The rows of a group lie close to one hidden flat surface of 11 dimensions, which may be shifted away from zero. Surfaces can cross.
In the rows, zero is written as 128.
Some rows, each with its group after it:
[107  88 151 173 170 104 149 101 127  99  88 128 154 150] -> K459
[129 171 149 103 165  98 149  89 144 174  83 131 154 162] -> K730
[182 158  92  86 192 176 104 115 138 153 167 145 112  87] -> K90
[ 88 172 127 115 132 104 163 132 108 146 157 137 132 116] -> K459
[133 122 117 122 123 105 120 141 117  98 118 172 108  96] -> K656
[177 122 117 100 127 122 117  99  82  69 149  90 138  80] -> K730
[154 125 170 135 134 108 115 115 100 171 102  92 143 100] -> K656
[126 113 141  81 106 166 148 145  85 135 149 134 133 138] -> K173
[128  83 171 133 131 139 112 118 152 187 159 123 146 102] -> K173
[146 161 127 133  84  99  94  99  97 168 123  63 134  73] -> K656
[ 97 137 177 158 127 136 120 151 106 113 158 146 151 148] -> K173
[185  67 135 146 109 146 129 134 168 150 114 131 109 162] -> K459
[ 94 131  92  87 133 125 167 157 164 116  92  69 114 154] -> K730
[129 135  75 125 176  94 183 136 168  98 212 125 146 143] -> K459
[106 113 139 135 172 159 105 181 134 113 154 132 136 121] -> K656
[142  86 146 121 100 131 104 141 104  77 133 114 126  91] -> K173
[205 138 135 129 162 125 154 162 111 148 113 130  89 121] -> K656
[127 110 147 124 127 188 184 127 123 125 200  99 112 144] -> K90
[181  57 139 101 108 186 145 147  97 114 143 108 118 143] -> K459
[107 159  78 142 166 193  92 117 144 113 187 147 109  99] -> K90
[173 137 135  67  95 139 160 155  94  77 142 104 121 154] -> K730
[ 95 152 138 149 130 128 104 143 102 152 134 112 151 115] -> K90
[102 135 114 152 185 124 138 161 136 124 146  86 156 146] -> K459
[155 155 123  81 156 112 175 121 137  92 159  92 121 112] -> K90
[124 134  74 141  88 134  99 120 140  82 172 136 136 139] -> K656
[144 128  86  66 132  88 164 147 172  93 131 149  90 100] -> K173
[183 114  89 162 157 117 103 159 112  75 135 185 126 133] -> K173
[109 167 162  86 147 126 170 180  91 140 157 156 118 115] -> K90
[112 160 131 117 120 152 113 135 169 140 139  89 137 165] -> K90
[161 142 123 114  71 112 104 132  94 113 105 146 130 139] -> K459
[160 185 104 157 149 124 128 128 154 144  93 122  86 140] -> K173
[130  75 124 140 146 118 154 167 145  73 126 153 107 131] -> K730
[178 119  71 136 162 124 123 128  98 143  80 150 111 117] -> K656
[159 139 107 127 105 106 152  96 139  88 142  73 100 100] -> K730
[143 185 137 122 131 122  83 135 182 182 117 129 134 144] -> K730
[134 147 124 114 190 117 164 131 200 104 153 146 116 145] -> K656
[164  94  52  86 171 139 158  97 172 157 161 101 123 111] -> K459
[144 129 172 149 139 138 108 144 138 122 155  42 155 131] -> K730
[127 144 157  56 130 164 150 101 112 165  72  76 105 112] -> K90
[147  87 100 165 157 133 102  99  89 127 121 159 147 110] -> K459
[ 72  88 122 107 146 181 159 189 102 130 124 126 116 137] -> K656
[159 108 193 121 220 120 110 149 143 158  83 144 137 101] -> K656
[124 102 150 154 156 153  79 136 110 154 159 108 165 101] -> K656
[131 160 148 124 154 115 172  98 152 169 122 132 120 145] -> K173
[138 118 126  97  81 100  88 119 126  91 131 123 136  86] -> K459
[116 150 124 160 136 114 140 137 196 182 129 106 109 145] -> K459
[ 86 114 115  78  87 146  94 122 146 178 164 140 124  65] -> K730
[112 145 159 108 145 126 170 117 103 166  86  93 127 137] -> K90
[155 163  87 125 165 137 147  95  92 158 125 123 146 150] -> K173
[170 129 131 151 113 154 145 140 147 101 110 105  60 131] -> K459
[130 185 129 145 156 152  57 147  90 141 155  65 186 132] -> K90
[152 134  98  63 176 112 117 116 168 163 117 162 128  94] -> K730
[200 128 130 114 171 151 177 107 134 116 174 129 112 141] -> K90
[124 109  60  88 120 132 184 141 130 170  97  92 116 160] -> K730
[160 147  68 137 178 126  98 142 122 111 121  56 167 148] -> K656
[115 175  92 166 119 125 124  95 162 123 152  94  86  90] -> K173
[ 96 153 129 144 114 109  95 137 192 130 169 152 117  96] -> K730
[170  78 134 142 173 137 130 140 187 130 163 117 112 105] -> K173
[143 112 117  78 126 173 151 143 196 131 111 144  76 160] -> K90
[170 146 199 164 118  59 140 138 105  96  92 170 113 120] -> K656
[172 126  84 135 101 125 113 107 118  96 164 152 110  97] -> K459
[131 113 125  66 144 139 144 179 165 116 131  84 110 116] -> K173
[178 149 183 115  88 183  80 102 111 158 136 105 140 145] -> K90
[170 153 159 153  63 146 106 151  93  80 130 159  62 100] -> K173
[140 148 110 188 174 132 123 103 140 149 126 176 111 129] -> K656
[119 152  83 127 125 110  83 119 157 180 119 108 129  89] -> K173
[ 83 120  75 102 134 133 126 160 130 125  78  72 136 146] -> K730
[114 145 112 117 127 117 198 101 109 123 162 121 135 151] -> K459
[105 166 108  52 125 126 120  98 132 149 128  73 152  97] -> K730
[ 71 189 119 114 133 134  97 143  91  74 128 124 121  81] -> K90

New rows. What belongs after each?
[137  88  86  97 120 136 100 144  62 104 104 185 140 110] -> K730
[174 144 108 155 133 148  56 116 106 137 152  73 128  66] -> K173
[ 99 160 156 164  92 108 124  98 105 184 132 207 141 142] -> K173
[128 157 117 129 141 126 151 168 110 174 117 118 153 192] -> K459
[108 180 129 119 113 101 103 103 201  96 142 110 132 129] -> K656
[ 96 128 139 136 120 110 167 124 155  78 153 138 139 169] -> K656
[159 142 157 123  95 139 116 127  98 106 134 116 103  95] -> K173
[163 133 142 142 109 137 107 179 107  98 117 126 119 151] -> K656
[181 120 172 111 146 144 107 162 131 148 157 153 149 141] -> K730
[178 129 137 104 101  96  82 139 121 151  91 164 116  87] -> K173
[ 79 156 114 159 101 131 104 122 174  87 122  98 133 166] -> K90
[ 99 105 159 171  97 129 157  98 120 116 199 122 138 124] -> K459
[201 177  93  77 150 108 133 117  75 156 172 177 177 152] -> K730
[101 189 151 187 147 121 153  86 138 195 140 163 135 167] -> K173
[172  89 110 194 154 155  49 129 147 182 133 114 135  98] -> K173
[117  66 104 156 195 109 143 141 160 138 138 144 138 108] -> K730
[161 148 107 105 179 129 161 149 132 121 138 137 126 155] -> K173
[119 129 119 172 145 166 156 126  86 119 175  96 125 135] -> K459
[215 114 110 114 145  84 135  97 149  96 127 102 170 167] -> K656
[162 144 162 156 110 121  57 105 144 143 177 100 163  98] -> K656
[126 171 131  90 177 159 158 139  95  93 136  63 132 135] -> K90
[148 120 113 101 123 145 139 162 116  68  58  83  93 148] -> K173
[160 163 104 119  82 115 144 112 159 114 100 169  71 142] -> K656
[139 121 138 124 110 223 114  94 124  91 114 102  92 150] -> K90
[109 111  61 146 115 110  95 131 159 173  69 160 117 133] -> K173
[103 135 144 133 168 134 164 152 172 101 111  49  99 129] -> K459
[134  91 123 103 165  87 116 156 140  99 146 177 155  98] -> K459
[167 116  76  70 103 119 143 108 120 149 110 155 101 101] -> K173
[ 61 177 137 170 123 157 106  97 131 141  68 148 113 155] -> K90
[ 87 202 149 120  69 101 151 126 120 150 144 120 108 122] -> K459
[143 151  93 139 165 126 135  86  62 142 107 135 174 167] -> K173
[137 121 158 165 177 101 121 122 153  89 161 144 169 152] -> K656
[138 130  94 122 115 135 110 140  51  64 117 128 146 134] -> K173
[126 120 154  62  43 115 155  77 139 137 120 108 104 100] -> K459
[128 188  93 121 137 145 138 187 137 170 146  62 125 166] -> K459
[ 87  78 123 157 111 217 107 142 118 163 147 114 114 127] -> K90
[114 149  89 109 190 186 100 136 124 167 115 131 113 101] -> K90
[186 120 162 101  95 119 123 147 149 106 127 140 114 139] -> K656
[ 65 103 115 106 153 121 150 138 127 113 111 105 150 128] -> K730
[172 153 142 121 124 130 158  43 162 136 180 129 109 116] -> K90
[135 138  81 171 107 120 101 167 131  83 126 113 117 146] -> K730
[ 78 143 138 107 117 108 111 102  96  99  83 174 149 121] -> K730
[170 108  66 138 115 112  83  93 133 132 118 126 158 130] -> K459
[121 143 117  98 166 147 130 120 110 125  71  52 132 124] -> K90
[ 69 117 130 119  93 127 147 128 140  79  63 105  93 131] -> K90
[115 166 121 120 113 121  86 120 173 176 153 200 109  92] -> K90
[141 139  99  98 165 101  90 190 143 105 100 118 145 125] -> K173
[164 159  89 127 151 120 127 161 159 127 118 147  89 130] -> K173
[ 72 104 134 146  96 161 108 111  99 141 106 109 112  87] -> K90
[132 146 143 174  69 127  96 142 132 151 130 106 129 155] -> K459
[ 85 126  84 102 151 173 113 133 165 145 136  97 111 103] -> K90
[ 77 143 112 117 184 127 167 105 153 168  94 114 111 114] -> K656
[150 129 148 139 172 157 147 118  91 194 102 143 121 137] -> K90
[157 126 149 123  79 105 135 167 177  83 148 124 101 142] -> K459
[156 123  95  97 109 131 134 156 171  90 122 105  59  89] -> K173
[ 87 121 129 134 150 221 173  73 101 139 150 113  82 103] -> K90
[211 150 177 136 155 117 141 132 131 127 162 111 150 162] -> K730
[167 172 122  89 169 117  93 138 141 160  89 157 153 155] -> K730
[124 167 101  57  95 108 117 157 158 190 150 111 126  99] -> K459
[100 116 125 144 140 125 146 115 118 146 181 134 147 107] -> K459
[136 139  80 187 139 113 107 141 136 127 113 197 117 152] -> K173
[ 95 116  69 125 140 114 130 126 145 140  87 126 136 147] -> K173
[120 148 164 126 106 107 153  71 121 183 158 179 103  68] -> K90
[147 120 101  83  48 154  98 128 146 121 159 139  97 104] -> K656
[176 188 135 156 139 101 133 112  94  91 100 151 108 139] -> K173
[114 113  57 130 120 115 162 167 159 122 122 132  98 149] -> K730
[199 131 150  80 122 102 126 124 178 115 120 141 108 122] -> K656
[151 116 136  96  59 119 140 130 128  86 140  78 148 173] -> K459
[ 90 146 159 122 138 160 220 113 123 111 152  65 118 179] -> K90
[168 173 106  92 168 130 135 111  85 146 133 103 154 131] -> K173
[143 137 123  80  89 127 155 156 177 123 187 153  87 115] -> K730
[151 101 125 162 160 164 132 168 128 131 155 120 113 132] -> K459
[197 147  69 120 187 109 114 146 132 138  96 119 142 154] -> K730
[179 123 140  81 142 126 142 114  92 127 111 131 145 136] -> K730
[ 77  78 128  88 158 123 138 109 130 127 143 128 152  72] -> K730
[147 158 121 114 196 131 196 125 105 117 176 184  94 102] -> K90
[132 124 149 115  82 108  71 184 181 104 112 109  78  60] -> K173
[137 137 143 128 100 134 129 117 120 148 199  69 150 110] -> K730
[105 199  94 131 127 112  67  84 173 101 114 163 110  91] -> K90
